There are 5 ways to turn a row about zero (a turn may also mirror it). The second row of each pair is the first, turned, with some noise. The first 45 pairs use one turn. New pairs use 2 turns, one after the other, and a turn may come again.
Known pairs, each followed by its turns in order:
[-2.420,1.217,-3.243,0.406,3.276,-2.145,-0.775,1.073]
[2.852,1.282,-2.559,-1.654,-1.757,-1.136,-2.840,1.017] => J_699

[1.899,1.814,-0.731,2.368,2.664,1.371,0.202,-1.489]
[-0.213,1.751,-0.724,0.815,-1.380,-3.000,-3.287,-0.278] => J_505

[3.319,3.127,-2.546,0.646,-3.056,-3.190,-0.128,-2.790]
[0.135,0.082,-3.778,-1.537,0.823,0.637,6.198,-1.106] => J_994

[2.813,-0.912,1.682,-2.197,1.773,2.378,2.942,2.824]
[-0.811,3.806,-1.882,-0.263,1.783,1.996,1.828,3.539] => J_230

[-3.240,-0.545,-0.860,-2.390,-2.770,2.948,-3.289,0.523]
[-3.567,1.513,-0.241,0.505,1.156,-1.188,0.568,5.084] => J_699

[0.347,-0.110,-2.402,-2.098,0.493,-1.209,-1.578,2.604]
[-0.610,1.365,-2.911,-3.158,1.007,0.048,-0.082,0.085] => J_661

[-2.933,1.031,0.040,3.240,1.176,1.943,-1.914,-1.877]
[2.157,-3.497,-0.370,0.548,-3.046,-2.713,0.251,0.569] => J_230

[-3.182,-0.220,0.961,0.918,-1.272,2.814,0.709,-3.267]
[-1.961,-0.408,-0.151,-2.679,3.834,-2.680,0.293,0.827] => J_505

[3.174,-1.313,-2.453,-2.122,-2.394,0.981,0.148,-3.366]
[-3.507,-2.921,-0.071,-0.737,1.308,4.072,-0.161,-0.505] => J_230

[-2.580,-2.200,1.386,-0.853,-2.407,-1.598,3.301,1.153]
[1.215,-2.523,2.486,-1.182,0.246,-3.641,2.464,0.818] => J_699

[-1.869,-3.181,3.265,2.731,-0.145,-0.529,2.920,1.563]
[-3.700,1.851,1.207,-0.758,-0.826,-0.831,4.602,0.916] => J_505

[2.047,2.469,-2.780,-0.383,1.583,-1.886,0.628,-0.102]
[-1.021,-2.713,-3.027,-1.891,0.873,1.034,1.538,-0.500] => J_994

[-0.288,2.394,1.294,1.277,1.358,-0.436,-1.860,2.494]
[3.450,2.272,0.065,0.637,-2.032,-0.346,0.149,-0.251] => J_230

[1.402,2.346,-3.265,3.249,-2.300,-0.231,1.012,0.911]
[3.238,3.365,-0.511,-1.777,-1.276,-0.042,-1.273,3.187] => J_505

[-3.236,-1.391,-1.972,1.537,-0.138,-0.082,0.850,2.127]
[-1.732,0.962,-1.308,-1.644,-1.640,-3.799,-0.063,-0.976] => J_230

[-1.750,-0.011,-0.308,1.851,1.596,-0.949,0.820,-2.094]
[-1.108,-2.029,1.740,0.724,0.997,-1.230,-0.892,-1.926] => J_661

[2.193,-0.465,1.290,-3.294,0.357,2.135,-1.857,3.327]
[-0.417,2.250,-2.261,-2.460,-1.729,2.544,1.817,3.624] => J_661

[2.105,-2.388,3.358,-1.436,2.983,-1.202,-1.394,0.098]
[0.091,3.375,1.619,1.300,-2.531,-0.144,1.482,-3.375] => J_699

[-1.051,-0.003,-2.473,0.668,1.030,0.134,-2.365,-0.447]
[-0.757,-1.088,-1.158,-2.043,0.013,-2.678,0.434,-0.750] => J_661

[2.765,-3.082,-0.656,0.237,-0.568,-0.858,-1.740,0.084]
[2.504,-2.177,0.211,1.314,-1.965,-1.248,2.090,0.099] => J_505

[-2.557,1.960,-2.448,1.107,-2.684,-1.566,-1.849,0.960]
[-0.993,3.820,-1.826,-2.722,1.255,-1.335,0.601,0.578] => J_994

[-2.722,-0.274,-2.930,-0.391,-3.022,0.463,-2.984,2.985]
[0.642,1.896,-0.680,-1.227,2.469,-0.632,0.399,5.534] => J_699

[0.326,-2.121,0.498,2.724,0.511,1.062,0.778,1.012]
[-0.472,-0.341,3.791,0.008,0.974,0.789,-0.354,1.092] => J_994

[1.790,-3.154,2.214,-2.413,-2.756,-0.946,-0.590,0.281]
[0.600,3.602,-0.514,1.869,2.131,1.327,2.525,2.083] => J_661

[-1.818,2.410,-2.503,-0.812,1.254,-2.895,-1.195,2.275]
[-0.506,0.424,-3.831,-3.779,0.683,0.314,-1.826,0.784] => J_994

[-2.140,-1.020,2.686,-0.020,-2.778,-2.338,1.371,1.138]
[3.372,2.788,0.519,-0.092,-0.896,-0.117,0.459,3.279] => J_994

[2.769,-2.208,2.457,1.870,-0.486,0.559,-1.269,2.313]
[-0.218,2.121,2.957,-1.103,-2.171,1.499,1.005,2.416] => J_230

[-0.760,-1.120,2.389,-0.162,-2.894,-0.628,-1.493,3.326]
[0.009,3.417,2.297,-0.820,-1.336,-0.165,-3.077,0.922] => J_230

[-0.009,0.011,0.026,0.676,2.716,-1.892,-3.291,-0.167]
[-1.743,-1.276,-0.647,-2.040,0.202,-0.316,3.296,-2.380] => J_661

[-0.986,1.923,-1.608,-0.723,1.164,2.903,1.624,-0.796]
[-3.084,-1.922,-0.498,0.365,-1.238,-2.467,-0.369,0.234] => J_994

[-2.668,1.734,-1.278,-1.581,0.327,1.952,2.293,-0.409]
[-2.128,-2.152,-2.003,-1.935,-0.590,-1.799,-1.058,1.111] => J_699

[-2.417,-2.158,1.713,-2.970,1.933,0.211,-1.541,2.157]
[-1.605,-1.596,2.452,2.507,1.902,1.628,1.755,-2.065] => J_505

[1.570,-2.204,1.102,0.444,1.855,1.731,2.463,2.745]
[-2.526,-0.260,3.770,0.746,-2.964,-0.698,0.669,0.753] => J_505

[-3.223,1.804,1.167,0.221,0.940,1.801,-1.737,-3.150]
[-2.479,-0.453,-1.773,3.007,-0.670,-1.738,-2.526,0.938] => J_699

[1.555,0.504,1.981,-0.352,1.375,-1.682,2.487,-2.425]
[1.409,-0.736,0.780,-0.080,3.932,0.449,2.158,0.409] => J_230

[-3.230,0.234,2.063,-0.507,-1.779,-0.300,0.636,-0.950]
[1.925,2.108,0.348,-0.396,-2.471,-2.058,-0.172,1.157] => J_994

[-1.919,-1.725,-0.191,-3.110,-0.674,-3.083,-2.247,-1.232]
[0.817,1.375,0.568,1.687,-3.291,-1.536,1.910,3.255] => J_699

[1.646,-1.569,3.001,-2.815,-1.441,1.715,2.354,-1.018]
[-0.571,1.776,1.028,3.254,0.095,1.849,-0.207,3.800] => J_661

[2.171,2.153,2.511,-1.688,-2.731,3.136,3.223,-0.096]
[1.341,0.125,-1.763,-2.809,2.676,3.101,-1.765,3.590] => J_230

[-2.915,2.143,-1.177,2.116,-2.808,-1.281,-2.133,-1.523]
[2.450,-2.534,-2.623,1.614,0.994,-2.187,0.218,-2.490] => J_661

[0.586,1.499,2.922,-0.882,2.635,0.599,-2.840,-3.114]
[-3.236,-2.733,-0.447,1.770,-1.730,0.906,2.937,0.206] => J_661

[-2.497,0.240,-0.414,-3.168,1.387,-2.908,2.526,-0.025]
[-1.280,0.815,0.836,-2.327,0.120,3.185,1.030,-3.670] => J_505

[2.454,-1.570,0.805,2.206,3.313,1.744,-1.337,1.249]
[-0.750,-0.062,1.088,3.950,-2.020,-3.258,-0.547,-0.106] => J_505

[-1.812,2.163,0.708,2.519,-1.388,0.323,-2.888,-0.791]
[0.759,2.201,0.855,-1.974,1.408,-3.345,0.745,-2.194] => J_994

[-3.374,-2.717,2.092,2.967,0.817,-0.255,2.374,3.335]
[1.424,0.254,2.731,-1.796,2.365,-4.774,-1.538,-1.497] => J_699

New pairs. What belongs after each?
[-1.191,1.336,-1.067,3.128,-0.497,-2.990,1.434,2.669]
[0.351,-1.804,-3.183,1.675,0.195,0.412,-3.647,1.715] => J_994 J_994

[1.261,-3.321,1.954,1.908,3.307,0.098,-0.738,-2.537]
[1.309,-2.340,-0.719,4.587,-1.348,-0.430,3.202,-0.814] => J_699 J_661

[0.629,-2.904,-0.269,-2.752,-1.755,1.701,2.747,1.738]
[-0.360,1.992,1.980,1.559,3.497,2.570,-1.614,-1.056] => J_230 J_505

[-0.366,1.104,-1.083,1.969,-1.705,0.242,-1.178,-1.201]
[-0.017,1.996,0.408,1.486,0.858,-1.208,0.637,-2.098] => J_661 J_661

[-2.572,2.550,-2.952,-1.487,-0.905,-1.498,-0.464,-3.204]
[-2.766,0.252,1.266,0.884,1.331,-4.820,2.031,-0.315] => J_230 J_661

[-1.034,0.102,1.362,1.412,-1.315,3.379,-0.749,-2.799]
[1.440,-1.364,1.919,1.808,-0.914,0.482,3.259,0.866] => J_230 J_505

[-1.533,0.381,-0.665,2.073,2.371,-1.505,-0.264,0.284]
[-0.024,-0.772,1.877,-1.523,2.459,0.297,1.049,-1.043] => J_230 J_230

[-3.191,0.867,2.459,1.034,-2.494,-0.511,-3.284,-1.546]
[3.351,-0.661,0.481,-0.196,2.947,3.236,0.305,-2.727] => J_994 J_230

[-0.884,3.206,-2.139,-2.187,1.028,0.095,-1.437,1.825]
[3.831,-1.377,1.779,-0.670,2.089,0.506,0.086,-1.203] => J_661 J_505

[2.170,-2.742,-2.941,0.844,-0.965,-0.239,2.846,-3.042]
[2.997,0.189,-2.948,4.478,0.658,-1.732,-0.430,-0.937] => J_661 J_699

[3.109,-3.081,-2.701,3.269,-1.233,-2.033,1.106,0.160]
[1.357,-0.618,-1.564,-3.253,-3.759,3.056,0.379,2.991] => J_505 J_505

[-0.225,1.266,-0.542,-2.104,3.266,-0.101,3.365,1.547]
[-1.828,-0.244,0.125,-1.706,-1.422,-0.590,-3.610,-2.562] => J_230 J_661

[-2.051,-2.450,-0.400,0.704,3.049,-3.356,3.252,-0.261]
[2.233,-2.493,-0.740,-4.303,-2.668,1.554,0.344,0.954] => J_230 J_994

[-0.347,-0.145,2.466,-1.008,0.256,0.899,2.101,-1.108]
[-1.701,0.318,1.187,1.822,0.505,-1.240,1.071,1.938] => J_661 J_505

[-1.807,0.851,1.917,-0.527,-2.886,0.271,1.424,2.395]
[-2.049,0.677,2.208,-1.656,2.435,1.887,-1.338,-1.338] => J_699 J_661

[-1.934,1.801,-1.224,1.444,0.542,-2.112,-0.183,2.228]
[0.871,-0.089,-2.299,-0.740,-0.901,0.295,3.405,-1.741] => J_230 J_994

[1.117,-2.350,0.537,-1.074,3.270,-2.460,-1.936,-0.146]
[0.608,-0.480,-3.286,1.426,2.532,-2.772,-0.487,0.538] => J_661 J_230

[-0.654,1.667,-2.371,0.904,2.472,2.860,-0.625,0.792]
[-0.195,0.317,-3.303,3.644,0.081,0.142,-0.727,-0.103] => J_505 J_505

[-2.315,1.654,-1.178,-2.457,1.284,-2.218,0.691,0.409]
[1.202,3.429,-2.048,-0.332,1.346,-0.468,-1.475,-1.505] => J_699 J_661

[2.995,0.972,-0.095,-0.107,-2.242,-0.525,-2.646,2.308]
[-1.014,-0.746,1.989,-1.673,-3.445,0.495,-2.977,0.169] => J_699 J_661

[-1.816,-3.081,0.239,2.079,0.887,0.765,-3.229,2.892]
[2.414,-1.830,0.667,0.140,1.251,-1.172,-1.901,-4.254] => J_505 J_699

[-2.921,-3.093,-2.178,2.229,2.965,-1.610,-0.790,1.961]
[-0.878,1.258,-4.216,0.738,-1.681,2.755,2.867,-1.955] => J_699 J_661

[-2.201,-2.810,-2.243,-2.353,0.606,3.188,2.297,0.310]
[2.125,0.910,-2.274,-0.495,3.218,0.762,-4.707,0.259] => J_661 J_994

[-0.566,0.711,3.230,-2.933,-0.969,-2.929,3.227,-0.808]
[0.935,3.028,2.892,2.467,3.349,-0.580,-1.758,-1.138] => J_699 J_661

[-2.827,-1.229,3.096,-3.106,3.323,-0.293,1.175,-2.166]
[-0.513,1.530,-0.937,2.195,-1.477,-4.550,0.505,3.325] => J_661 J_230

[1.055,2.357,-0.739,-3.123,-0.356,2.398,-2.913,-2.719]
[-2.751,-0.156,2.302,3.590,-2.581,1.001,2.283,-0.389] => J_505 J_230

[-2.638,1.048,-3.076,0.599,-1.718,-2.933,-2.551,3.322]
[-0.671,1.598,-5.997,-2.098,-1.818,0.251,-0.345,1.736] => J_994 J_699

[-3.380,2.305,-2.857,0.422,0.400,-1.109,-2.677,1.103]
[-0.011,1.105,-1.146,3.559,0.773,-3.289,1.027,-2.438] => J_230 J_661

[-2.461,2.615,1.035,-3.083,-0.577,2.519,1.824,-1.336]
[-2.064,0.645,-0.546,1.608,-4.151,0.463,2.756,-2.339] => J_230 J_230

[-1.007,3.215,0.546,1.614,2.492,-1.411,1.549,-1.146]
[-1.740,1.762,-0.041,-0.642,0.204,2.765,1.915,-3.104] => J_699 J_994

[2.525,1.387,2.797,1.753,-2.524,2.355,-2.741,-0.093]
[1.369,-3.887,1.718,-1.508,2.938,2.018,1.379,-0.384] => J_661 J_699

[2.778,2.070,0.356,-1.994,2.552,2.260,-0.596,0.724]
[0.905,1.267,2.682,-0.554,-0.805,-1.742,-2.945,2.943] => J_230 J_505

[2.890,2.266,1.567,-0.256,-2.422,-2.067,-2.664,-1.322]
[1.618,0.225,3.948,-0.724,-2.851,-2.027,-1.922,-0.572] => J_699 J_661

[-2.220,-0.546,-0.820,-2.366,-3.083,-0.582,2.008,-0.376]
[1.567,1.734,0.242,4.108,-0.944,-0.580,-1.270,-0.565] => J_661 J_505

[1.444,-2.854,-2.207,-1.400,-2.211,1.628,-0.715,0.732]
[-0.123,-0.699,-1.771,0.640,-1.360,-2.338,-3.377,0.996] => J_230 J_230

[-3.301,0.036,-0.951,-0.920,-2.776,0.906,-1.392,1.665]
[0.444,-0.950,-1.227,-2.088,1.721,1.310,-2.941,2.577] => J_699 J_994

[-0.932,-1.509,-0.669,1.731,0.064,-1.659,-3.190,0.162]
[0.197,2.289,-0.490,-0.789,-2.729,-1.512,-1.011,-0.111] => J_505 J_505

[0.067,0.420,-1.876,0.133,-0.794,3.151,-1.510,-1.007]
[1.647,2.744,0.221,0.311,-0.843,0.377,0.947,-1.592] => J_505 J_699

[0.358,2.296,2.318,0.937,-2.671,2.096,1.680,-0.906]
[-0.374,1.372,2.460,1.185,3.763,0.282,2.622,0.253] => J_661 J_994

[0.347,1.260,-0.876,-0.391,-1.751,1.912,-1.220,-2.962]
[1.499,3.274,0.375,-0.938,-2.321,1.016,0.804,0.219] => J_505 J_699

[1.498,2.529,3.035,-1.387,0.139,-2.051,-2.273,1.871]
[2.565,-0.953,0.746,-1.609,-1.522,-4.212,0.049,1.460] => J_505 J_661

[0.219,2.908,0.827,3.107,2.969,-1.201,-0.854,1.591]
[-4.313,1.209,-0.178,-0.938,1.785,1.230,1.453,1.677] => J_994 J_661

[2.088,1.862,1.176,-3.131,-2.432,-2.445,-0.328,-2.924]
[-4.226,1.792,-1.188,2.912,-0.885,2.336,-0.647,-1.373] => J_505 J_994

[-0.496,-0.006,-2.889,-0.331,3.043,2.213,-0.713,-0.498]
[-0.195,-2.884,-0.868,0.511,2.952,-2.334,1.288,1.084] => J_994 J_661

[3.337,3.146,-1.930,2.945,-3.358,2.844,1.256,2.884]
[1.661,1.054,-2.325,1.754,6.635,-0.528,-1.686,2.004] => J_505 J_994

[-0.053,-2.423,-2.467,-0.238,-3.274,2.242,1.037,3.144]
[-0.704,2.531,-3.489,-1.926,-2.362,2.752,0.449,-1.842] => J_661 J_661

[0.780,1.845,2.395,1.333,1.402,2.255,3.069,0.511]
[-2.680,0.752,2.063,2.007,3.126,-0.071,1.334,0.012] => J_661 J_699

[-0.745,-1.161,0.996,2.450,-1.497,1.926,-0.845,-2.074]
[1.408,0.563,2.814,-1.478,1.127,-0.839,-2.230,-1.107] => J_699 J_994

[2.743,2.884,2.555,-2.948,-2.722,0.670,-1.431,-1.901]
[-0.704,-1.670,-1.514,-5.243,-3.206,-1.537,0.410,-0.576] => J_661 J_230

[-2.104,-2.094,-2.003,-1.702,-0.410,-2.663,2.823,-1.151]
[0.756,-1.482,0.085,-2.846,0.451,-0.338,-3.081,-3.351] => J_661 J_994

[-1.103,-3.234,-0.171,-1.374,0.562,-0.772,-1.833,1.988]
[-0.833,2.694,-2.501,0.151,2.249,0.758,0.203,1.463] => J_230 J_505

[-0.640,1.848,0.646,2.892,-0.604,-2.756,-2.276,-0.086]
[-0.591,2.072,0.122,3.731,-0.848,1.043,2.318,0.109] => J_230 J_661

